The rows of a group lie close to one hidden flat surface of 10 dimensions, which passes through zero. Surfaces can cross.
Known rows, each followed by its group:
[ -2 -10  10  -1 -16  -6  -8  18  11  10   4  -6   4 -21   9] => G
[-13  10 -17  -2 -17 -19  11  18  25  39  -8 -42  33  -4  -5] => F
[-30 -24  -6   8   5  15   5  11   6  24 -29   9 -14  29 -36] => S
[  6  12  36  27  -3  29 -11 -16   5 -10  14   8  17  -5  22] => F
[-14 -15   8 -25  26 -39   4  10  -8 -13  16  12 -39 -13   4] => W
[-28 -21  20   6  -9  -7  -9  17  17  -6  23   2 -18 -23  21] => G
[  5  10  -9   7  -5 -31 -25 -12 -14  19  16 -14  25 -35  27] => B
[ -3   7  21 -11 -14 -31 -16 -16  29  18   4 -15   9 -18 -30] => B
[-60  30  35  10  34  -8  -1  16  -4 -22  23   3 -19  33  43] => S
[-39  14  -4  19  44 -40  14 -38 -15   8   6  14 -13 -15 -22] => S
[ 29 -19  23  -5  -6  -3   7  34  -5  51 -19 -16  37  -3   9] => F
[-27 -24 -14 -10   3  32  16  -5   9   4  15 -24  -7   4  24] => G
[ 13  -7 -35  12 -30 -28  45  -1  24  -9  12 -10 -19 -33 -11] => W
[ 20  -7  13   8   6   3 -20   8  19  -5  -7  16   1  11  -3] => F
[ -2  -1   0  -9   7 -13   8   7   3  -3  -9   9 -13   2 -24] => G
[-19 -22  11  -2 -11  -2  -6  17   2  48   1 -26  18 -19  17] => F
[  2   8 -10 -11   1   7  19  26   8  -1 -22   0  -2  22 -21] => W
[  0  15  -4 -21 -34   8 -10   4 -18  -9 -14 -13  18   9 -28] => S
[  4  13   2 -11   8 -15  10 -11 -14 -28  -2  10 -15  23 -16] => B
[ 18  -8  10   9 -23 -16  20 -17  18   8  -7  -3  15 -17 -46] => F
[ 21   0 -19 -10   7   0  12 -32   8 -29  17  -1 -17  -7   3] => F
[-42 -13 -10  14 -18 -14 -52 -36 -18  15  -7  26 -41  -7 -36] => G
[ 24 -20  16  17  17   0   7  11   6 -16   0  28  -8  12   3] => S
[-19  -2 -26  15  10 -10   0  -6 -16 -34   0  14 -17  47   0] => F
[ 17  16   2 -50  11 -31 -10 -45  18  18   5 -19 -23 -15 -28] => B
[ -1 -21  23   3  15 -18 -26 -16  20 -29  27   1  18   3   4] => W
[ -3  34  -8  10   5  24  21   6 -57  -2 -13   7   2  25  26] => F
[ -2 -25 -18 -29 -10 -16  27  25  -7 -15  -3  -9  -7   6 -17] => G
[  6  15   5  11  23 -35  13  -8 -15 -11   4  17  -1 -13  -5] => S
[-17 -17 -12  19 -15   0  -5  38  11  21  -5   3   2 -23   9] => B
[-16 -13  27 -14  15  13  22  -2 -43   6   5  -7  14   3  14] => B
[-16  23   2 -21  -3  13  28  13  -4  16 -20 -15   4   5 -24] => G
[ -7  39   1   6  17 -21  23  -1  21  -2  -1  -3   4  -9 -12] => G
[-25   1  29  11   7  11 -43  -2  10 -21  18  16 -11   6  22] => G
[ 16 -11 -21   7 -23 -12  36  17  36   1  -6  -8  -3 -12 -22] => W
[  4 -13   9  -2 -10 -13  31  29 -10 -16  11   2  -5 -10  15] => G
[ 18  19  -5   9  -4 -27  18  12 -22  25 -11   1  24 -37  -6] => W
[  3  -7  24  11  -9 -35  22  16 -11   6   0  11  -1 -18 -10] => B
[ -7 -18 -15  14 -19 -35  11  20 -10  -4 -11   5  22  -4 -36] => B
[-14 -20  10   3  -6  23 -19  12  26 -15 -10   7   7  30 -26] => B
[ -5   4  -1  -6  20 -19   2  18   7  -1  12   0  -7 -22  22] => W
[-32  14   3  16  31  -9  10  -6   0   4   9   4 -15   6  18] => S
[-24   2  22  17 -20 -16  36   6  -2  29 -10  -2   1 -19 -30] => S
[ -1  15 -10 -10 -23 -23  16   8  -9  27 -24  -8  10 -16 -42] => G
[-12  -2 -37  -1 -25  -6  -1   1   1 -10  21 -30  12 -11  28] => G
[ 51   0 -21  28   7  -6  39  23 -24  29 -19  19   3 -24  20] => S
[-19  -7  -9   8 -12 -35  16   9  14   8  -3  -4  -1 -12 -29] => F
[ 17   0 -42  14   7  10  10  23  -2  22 -21  -5  37 -17  -2] => W
[-23  27   8 -21   7  -7 -18  -7   0  -4  10 -13  -8   4  11] => B
[-16   9  43   6 -18 -35   2  -8 -21  -5   4   4  10   4 -23] => B
[ 15  15 -26   9  11  -8  -8  18  33  30  -9  -9  21 -29   6] => S
[ -2   0  -3  20   5  17  11 -17 -21  12   6  -9  23  -9  21] => W
[-13  43   2  11 -23  -2 -27 -10  23  26   7 -11 -16 -21  23] => B
[ 37 -10  -2  29  -7   9  33  -9   2  20  -2  11   5 -28   3] => S
[ -4  11 -24   3  -6 -18 -23   8  14  29   5 -16  22 -54  10] => W
[ 17 -18  -2 -14   0   1   8  -4 -15   9 -10  -1   1   8 -15] => F
[ -1  13 -38  -3  -1   9   3 -35   5 -19  10  -8 -21   3   2] => F
[  1   0 -31  -8   5 -16 -11   4 -17   4  -3   6  -8 -23   0] => W
[-17  27  16  -5 -17  32  15  15  18  17 -10 -15 -20  18   7] => W
[-20 -24  27 -16 -24  10 -23  -7 -21   6   4  -3 -14   7  -2] => S

New rows. What belongs after each?
[  6  -5 -28  -9   6  -2 -22 -15  -1 -10  -4   0  -4  22  -8] => G
[  2  -4  11 -14  19 -11  -3  24 -12  13  -6  17 -23 -13   9] => W
[ -9   1  -3   9  -3   6  19   0  37  16   5 -17   3 -15   2] => S
[ -3 -51  13  -2  17  29  11  26 -14   4  -5  14  -5   4   9] => B
[-25 -14  12   6  23  20 -79  22   8 -14  25   7   7   9  69] => B
[-27  25  28  21   5 -40  29   4   5   6   0   6  11 -23 -28] => S
[ 19  22 -27  24  -8  23  -4  -7  12  31 -10   3 -16 -10  21] => F
[-14  -7 -26  -7  -8  11 -10  -6  21  -8  10  -8 -25  -2  10] => W
[-32  17  18 -40  13  -5  20  11   2   4   3 -20 -14  -3  -5] => B
[ 19  39 -15 -19 -22 -29 -23  25  17 -21 -14  12 -17   3 -25] => W
[  3   2 -17   3   1  -1  -1   2   3   5  -3 -13  11  26  11] => F
[ -4   0  24   4   4  -7   4 -10  -3  -6   9  -3  13   5   0] => W
[ 10  44  -9  -3  12   0 -19  -5  12  -8  -7  -6  20  17   1] => G
[  0  12  17 -25   2  13 -20  12   1   0 -17  14  -6 -14 -30] => F
[  6  17  -2  24 -17   1  28 -14 -30   5  -5   2  10  -2   0] => B
[ 21   9  23   7 -10   7 -24  12   9  20  -4   0  25 -14  13] => G
[-16  27 -10  -9  15  -4  23  -1  19  -7   3 -21  12   4  -7] => G
[ 13   9 -37  -1  33  -3 -34   6 -26 -19   2  17  14  -8  25] => W
[ 22  -1   4   4  10 -24  -8  -9   9   5 -12  13  12   1 -32] => G
[-31   4 -28   6   1  12 -14 -11 -28  59 -20 -10  -7 -13   1] => S
[  8  -9   3  -3 -17  17   6 -29   8  20  10 -21  12 -24   1] => F
[ -1   9  22 -10   4  11  13 -23 -10 -31  21   0   3 -18   2] => F
[-23   3   4  21  21 -12  12   0  -7  13 -10  14  -8   3 -13] => S
[-14   2  33  16  -1  -1   3  -8  -1 -28  16   7  13  -2   3] => F
[-31  28 -46  19  40   1  21   1  16  18 -16  -5  -3  14  -3] => S
[-15 -15 -19 -12   1  13   7  26   4   0 -18  16 -46  12 -13] => B
[ 16  33   0  22 -34  12  27 -19  -5  -5   0  -8   6   7   1] => W
[ 10 -14   9   1  -9 -41 -11 -10 -15  13   2  10  -7 -18 -15] => B
[-21  -5  14  10  -1  39  -2 -21   6  19   9 -25  27  -3  19] => G
[  4  -8  32  -4  24  -6   6  25  38 -29  13   3   4  23   8] => W
[-22  -1  24 -12  10  18 -25   3 -46  63 -27   2   5  -8  -7] => W
[  9   6  -7 -31  21 -14 -11 -17 -10  10  14  -7 -21 -17  22] => B
[-14  -3   2  -9 -19  28 -45   9  -8  30  -9  -9   6   2  12] => S
[ 41  36  12  19  -8 -16 -38  15  -6  35 -26  40 -23 -22  -1] => G
[ 15  15 -37   6  -3 -12 -27 -25   4  -2  -1  -7  13   7  -1] => G
[  5  -6 -29   5 -21  34   1 -16  -4  -3 -16  -2  -1  25 -18] => W
[-19  22  -5  14   5 -22  12 -13 -22  19 -11   4   5 -17 -23] => S
[-14  20  16 -15   3  -2  -4   7  26   0   6 -12  -8  -4   4] => B
[-13  -9  14  27 -25  -8 -14  17  10  13  -4  10   4 -10  -4] => B
[ 13 -15   1  34 -19 -25  25 -16  13  -4   0  -1  20  16 -25] => F
[-23  22  -8  24   4 -10  22   3 -22  44 -14   0   1 -20   0] => S
[ 17  18  36   8  11  17   3  24  65  -5  15   1 -15 -12  34] => B
[-11  18   9   9   7  10   5  22  -1 -13  -5   5   1  27  14] => S
[ 17 -30  -4  -5 -17   4   7   5   4  19   2 -25  34 -11   6] => G
[  0  -1  13  -2   9 -10  17  -4 -28   0   3  13 -22  -3   5] => W
[-10   3   0   4 -13 -10   0 -38 -25  -8  12  -3   0  -5  -4] => W
[  5  -3   3  17 -30  15  27 -14   8  13  -3 -10   5   0 -11] => W
[ -8  -6  -5  18 -11 -21  20  -6  11   4  20 -16  13 -29  10] => G
[ 13   7  15 -18  21  26  52  24 -11  -7 -11   1 -12  18   6] => G
[ 14  -8  -8   2   3   0 -15  -9  -7   2  -7  10  -5   8  -2] => G
[ -2 -34   9 -34 -16  -3   6  31  -5 -33   6 -24  39  21  -8] => G
[-16 -24 -15   5  18  -8  24  -9  -8   7  18 -10  -1 -27  16] => W
[-12 -29  -3 -18 -16 -14  21 -15  -7  16   7 -36  25  -4 -18] => F
[ -2  17   1   3   7  -5  38  -4  -6   3  -6  -1   2  -3 -14] => G
[ -4  -6  -2  15 -27 -11  29 -13 -38   8  -3   1   4 -13 -14] => G
[-27  -9   0  37 -24  16   0  11 -26   7  -6  -3  44   6   1] => B
[ 26 -23  -3  -7   1  37 -15 -34 -20  -2  -5   3   0  30   3] => F
[-17  -9 -17  -3 -20   4 -12   8  31  13 -17  -7  -1   4 -39] => B
[-19  -8  15  -3  -9  31   6  -3 -11  18  -3 -12   9   0  -1] => G
[ 27 -45   3  28   2  25  20  13  12  19 -21  26 -13  12 -13] => S
[-26  15 -25  -6   2 -19  37  -7   3 -10  12 -27  13  -9  -7] => W
[ 22  18 -12  13  15  -7   4  17   7 -11  -4  17 -13  11  17] => F
[ -4  25   6 -12  11 -35 -17 -28 -30 -28  10  11   9  -9 -21] => S
[  7 -16  35 -31  26   3 -39  21  28 -20  20   6  -3 -14  19] => F
[ 26  -3 -14   8   6  25 -15 -15   5 -21 -12  17  11  21 -17] => S
